The first 6 rows are patterns. Each new row is the sum of 2 different patterns, raised or lowered, with some noise. Before adding, each is slid sideways (what falls off one end comes back at the other) and multiplied by a number that may be negative. Names go in the order of the patterns.
In the rows, 128 means zero.
Some rows, each with the names of its patterns after it:
[ 96 132 139 145 138 144 120 116 133 133 129 105 127 111 115 111 134 125
 135 128 128 134 109 129  98 133 120 120 124 126 134 107 116  79 135 146
 132 142 111 131 132]
z351
[ 87 129 140 118 154 114 121 122 154 127 166 122 142  84 134  79  91 134
 129 120 123 116 142 145 137 101 177 107  79 138 122 120 115 132 104 154
 123 119 110 116  92]
z2
[108 127 133 134 128 125  96 130 124 134 121 107 134 119 132 131 137 139
 129 124 137 113 122 107 128 177 123 124 141 100 118 135  84 101 110 143
 168 131 143 112 123]
z626
[140 122 125 113 137 155 134 149 100 139 112 111 135 109 110 149 113 101
 129 158 138 127 125 128 109 119 125 128 124 142 133 141 127 108 143 125
 141 128 111 135 110]
z699
[177 117 145 126 141 146 138 141 125 123 120 123 122 120 124 102 136 103
 141 118 139 114 128 167 129 121  91 107 164 138 161 126 147 133 118 121
 152 133 137 119 116]
z827
[141 111 125 129 124 132 131 122 125 128 131 144 120 115 122 100  89 152
 122 133  83 107 134 169 150 146 177 155 129 135 137 122 131 126 101 153
 139 104 142 177  99]
z367

New rows. What belongs after each?
[114 114 149 114  94 151  97 136  97 127 119 114 118 128 130 103 113  69
 137 150 133 155 135 112 131  92 157 149 137 107 126 105  80 115 129 121
  98 125 108 113 127]
z351 z367
[136  80 119 135 109 125  99 110  67 134 121 121 133 106 123 136 104 118
 119 139 111 139 108 106 107 123  98  96 107 120 103 122 138 109 121 118
 117 127  90 107  79]
z351 z2
[190 152 178 168 163 159 147 153 156 145 169 157 174 140 118 144 172 139
 193 156 152 229 185 169 116 104 184 151 199 162 191 165 145 147 175 165
 195 148 152 191 156]
z626 z827
[123 117 135 144 130 122 110 132 120 112 120 117 109 141 116 114 134 146
 133 133 119 123 104 120 150 124 123 142 115 133 130  92 122 117 144 146
 117 138 107 131 112]
z626 z699
[ 94 131 114 133 124 106 121 109 121 145 122 114  96 118 123 125 117 120
 121 102 116 123 109 115 142 119 117 109  74 122 118 114 146 126 109 154
 132 127  96  83 122]
z626 z699
[146 161 149 150 129 136 174 132 175 144 168 148 123 147 161 156 157 152
 149 186 137 169 133 154 146 158 198 142 144 155 122 139 149 113 108 141
 142 188 144 169 126]
z626 z827
[145 129 119  97 108 111  85 106 104 120 110 118 115 120 136  93 107 109
 115 104 136 121 119 120 120 106 119 122 131 126 127 112 105 124 129 121
 122 137  98 114 108]
z351 z367
[123  76 118 136 136 101 123 103 115 135  75 129  84 120  92  90  98 112
 120 126 125 120 129 112 123 121 114 137 100 124 103 136 103  70  81 127
 167 139  98  96  87]
z351 z827
[113  93 118 132 110  94 105  91 126  95 140 104 136 124  99 108 117 104
 124 103 111 103  96  83 124 129 121 117 110 144 123 135  83  86 114 109
 124 134 146 109 100]
z2 z626
[121 130 149 138 135 110 137 113  81 143 162 121 137 113 128 128 157 144
 172 131 143  94 128  86  92 137 149 114 132 115 146 161 138 122 168 121
  92 154 123 109 118]
z2 z699
[135 122 119 151  91 138 111 153 126 153 154 127 124 134 132 136 127 112
 119 143  85 124 167 120 135 112 128 128 163 125 142 155 152 135 153 158
 124 121 135 100 147]
z2 z367
[102 152 179 130 155 148 150 156 160 120 141 146 150 155 176 173 140 133
 160 124 161 154 157 121 146 113 148 133 174 148 182 185 136 147 151 150
 152 133 137 143 184]
z351 z2
[135 125 132 136 129 135 111 113 110 143 126 149 164 104 138 104 160 107
 129 103 107 124  64 104 132  95 123 143 139 138 167  96 106 153 116  82
 136 111 130 121 113]
z351 z367
[ 88  79 139 112 127 114  86 120 109 119 114  96 120 102 107 123 135 129
 134 137 108 109 105 127 129 157  82  97 115  54  89 119  70  85 105 128
 154 135 114  92 126]
z626 z367
[196 164 156 152 163 156 173 176 132 168 192 123 169 148 147 173 161 182
 160 103 160 161 148 198 161 140 197 158 139 162 114 159 101 154 168 214
 178 168 198 180 162]
z626 z367
[166 150 203 188 206 146 120 156 139 182 159 171 184 154 150 146 156 168
 164 172 152 160 174 171 166 165 165 166 149 163 157 156 170 157 187 160
 149 159 167 157 180]
z351 z626
[127 101 102 119 128 181 155 138 199 169 145 127 109 124 123 141 116 166
 139 111 138 165 114 165 119 134 130 133 148 131 136 127 128 128 136 125
 125 120 122 108 167]
z626 z367
[128 124 143 136 131 130 138 161 109 145 173 117 134 123 143 174 146 118
 149 119 139 151 123 138 120 140 176 124 156 127 135 106 137 118 145 128
 158 108 165 153 138]
z2 z626
[100  95 102 114 112 123 122 123 111 117 109 128 102 123 112 117 117 117
 116  84 111 119 135 140  89 133  79  99  93  95 127 112  88 125 100 110
 110  67 107 103 118]
z351 z827
[124 147 181 147 149 168 154 134 132 154 126 161 125 117 158 146 113 142
 191 116 184 115 117 129 116 148 132 123 154 128 125 131 118 110 135 116
  94 149 128 153  94]
z351 z367
[107 118 102 125 145 130 144 116 109 141 105 139 130 119 135 116 129 112
 124 116 133 138 128 135  97 128 113 110 136 109 111 146 105 102 111 154
 130 122 121 124 114]
z351 z699
[ 88 126  91 122 139 153 156  81 106 133 161 149 128 152 140 143  97 142
 151 118 124 107 152 130 120 117 166 106 146 116 144 152 117 118 133 102
 132 130 131 117 118]
z2 z367
[102 112 118 115 128 127 142 123 122 112 132 117 123 132 117 154 102 114
 115 107 120 122 130 144 130  94 113 101  95 126 117 103 127 108 117 118
 146 132 127 114 120]
z351 z699
[135 129 156 101 116 127 157 114  82 107 117 133 133 154 141 137 134 135
 138 117 136 116 155 105 145 113  91 145 128 181 134 102 123 114 118  84
 115 116 160  96 140]
z699 z827
[153 161 161 180 137 156 144 179 177 154 143 130 152 119 131 156 140 141
 169 146 139 169 156 154 165 146 127 159 142 161 155 151 163 153 160 156
 145 162 151 154 157]
z699 z367
[131 101  82  49  80  78  59  72  93  90  76  99  75 100 111  68  83 110
  88  42 111  53 111 106  97 106  81  93 102  74  97  96  93 106 116  94
 111 130  78 100  76]
z351 z367
[107  95 102 117 135 130  91  95  84 108  87  97 111 112  92  96 109 117
 129  63  85  96 111  87 109 105  91 136 127 124 103  89 110 104 141 102
 143  95 111  94 118]
z626 z827
[169 129 159 108 158 113 131 144 151 162 145 137 137 147 171 138 191 133
 127 156 139 138 153 150 139 158 138 166 129 149 124 128 158 158 148 161
 136 140 142 161 142]
z2 z827
[123 133 123 139  99 122 109 149 143 102 144 122 142 104 121  97 131 129
 133 138 138 147 123 126 110 135 173 130 157 109 149 140  73 138 152 184
 164 122 118  99 145]
z351 z827
[140 142 118 133 124 154 125 154 105 102 113 120 162 130  87 132  91 108
 114 148 144 131 107 124 107 125 132  90 131 123 131 129 113 102 128 127
 143 132 119 137 120]
z699 z827
[106 128  95 149 128 126 113 115  76  94 128 142 113 136 119 116 127 153
 132 167 121 136  97 124  84  83 133 163 118 120 127 119 134 141  75 151
 100  96 163 123 129]
z2 z626
[114 129 115 107 107  90 129 118 133 116 135 128 106 103 127 103 120 111
 108 121 106 103 113 108 136 112 134 123 107 109 112 110 112 102  94 111
 111  97 117 134 103]
z2 z827
[ 83 101 102 110  96  88 100  89 131  83 124  97  98  97 117  85  74 112
 101 108 107  70  93  72 108  89  94 105 104  69  90  83 103 118  53 108
  77  98  94  80  99]
z699 z827
[164  76 134  91 107 108 125 123 130 115 118 129 107 135  89 114 109  89
  84 140 122 107  69  59 133 172 144 150 149 148 124  99 134 125 140 129
 110 136 119 107 137]
z351 z367
[151 164 168 147 180 155 163 175 174 144 176 202 125 189 153 199 151 138
 158 148 169 153 155 193 167 142 131 143 118 130 192 147 158 118 159 162
 210 189 189 198 184]
z351 z367
[129  88 136 121  93 146 132 123 113 134 120 147 172 111 124 157 146  97
 179 140 168 134 141 132 135 133 138 159 138 165 118 152 157 146 163 164
 137 154 183 171 137]
z351 z367
[ 86 109 127 149 137 148 159 152 125 116 141 122 138 126  99 144 120 123
 132 153  99 140 136 131 139 107 136 117 112 129 112 116 152 112 100 125
 133 113 141 124 131]
z699 z367
[126 123 109 129 131  97 135 139 127 101  84 121 121 111 146 128 117 144
 136 117 108  88 118 123 117 125 122 121 125 112 129 114 140 118 130 109
 106 123 105 141 112]
z626 z699
[ 94 153 121 128  88  98 127 155 147 166 171 149 133 119 130 125 110 111
  91 157 153 106 146 164  96 130 108 125 129 122 127 113 122 123 131 126
 131 121 107 122 103]
z626 z367
[118 130 112 124  98 134 112 158 104  73 108 103 146 119  88 130  88 102
  86 100 103 121 108 105 101 115 134  82 130 111 124  99 102  99 104 114
 111 128 112 136 111]
z351 z827
[159 147 157 140 160 155 184 141 163 182 164 170 132 159 180 174 190 171
 170 147 153 143 202 158 182 169 148 211 166 160 173 191 173 147 164 161
 159 155 176 166 160]
z699 z827
[160 196 147 170 159 142 158 150 145 186 177 147 181 209 145 197 144 182
 151 168 156 178 158 127 165 172 207 178 121 152 114 136 169 155 176 134
 127 165 189 187 189]
z827 z367
[131 126 156 123 125 114 120 124 134 142 139 136 136 118 155 123 154 120
 128 129 137 135 101 135 143 163 146 109 112 102 120 116 154 137 135 120
 110 119 141 117  77]
z626 z827
[132 105 120 116 100 126 113 116 118 125 129 132 111 115 106  93  70 139
 149 120  79 110 107 148 145 106 142 128 131 151 126 123 113 116  84 141
 135 104 130 160  72]
z626 z367
[151 179 161 152 143 143 126 135 140 144 138 144 155 146 150 123 165 135
 157 162 129 148 114 146 155 145 147 152 178 153 162 120 168 132 133 148
 124 153 157 140 122]
z699 z827
[136 114 106  78 113 100  93 105 109 120 115 108 119 128 128  86 104 127
 101  83 140 110 127 116 114 108 110 107 118 124 106 112 101 119 130 113
 138 130 103 120 117]
z699 z367
[ 95 118 116 131 129 134 133 158  96 116 138 110  80 144 122 137 145 119
 130 123 123 130 119 138 128 144 128 122 127 138 168 101 126 140 156 133
 109  83  91 111  87]
z351 z367
[114 125 146 143 130 150 136 124 122 123 117 124 115 117 136 137 113 109
 149 110 125 128 125 123 140 135 134 114 104 123 118 137 120 125 120 106
  99 133 120 139 100]
z626 z367
[145 143 129 161 116 123 156 121  96 166 123 139 138 148 143 137 135 142
 129 135 132 126 141 152 142 162 162 112 147 134 173 153 128 112 115 132
  99 118 130 136 142]
z699 z367
[122 157 137 161 159 121 180 143  97 156 161 135 108 135 129 154 140 150
 138 138 121 125 130 142 123 153 150 124 140 145 141 174 131 162 108 146
 117 133 137 121 131]
z2 z699
[127  79  92 133 122 126 122 123 136 117 135 104 163 118  88 130 137 130
 121 121  89 147 115 125 113 123  95  87 123 137 119 161 111 122 117 153
 133 156 124 134  84]
z2 z626
[197 189 176 215 206 160 179 171 158 161 153 139 189 168 155 183 223 139
 137 155 166 156 185 177 162 196 186 180 155 146 157 139 174 143 147 187
 156 164 123 149 196]
z626 z367
[179 159 172 175 157 159 144 183 173 188 206 180 174 154 169 163 172 192
 185 189 173 133 191 172 193 171 146 187 155 190 173 182 172 184 197 189
 186 148 170 163 201]
z626 z699
[134 121 124 105 101 141 155 126 155 124 120 118 173 135 175 111 143 103
 161 105 113 166 153 132 139 135 148 156 144 103 193 125  87 154 157 118
 131 135 116 159 133]
z2 z367
[ 85 139 102 132 116 126 137 142 110 125 120 127 152  97 150 144 173  94
 119 118 164 155 131  99 112 119  89 107 155 116 146 124 136 124 168 107
  85 154 125 121 180]
z827 z367
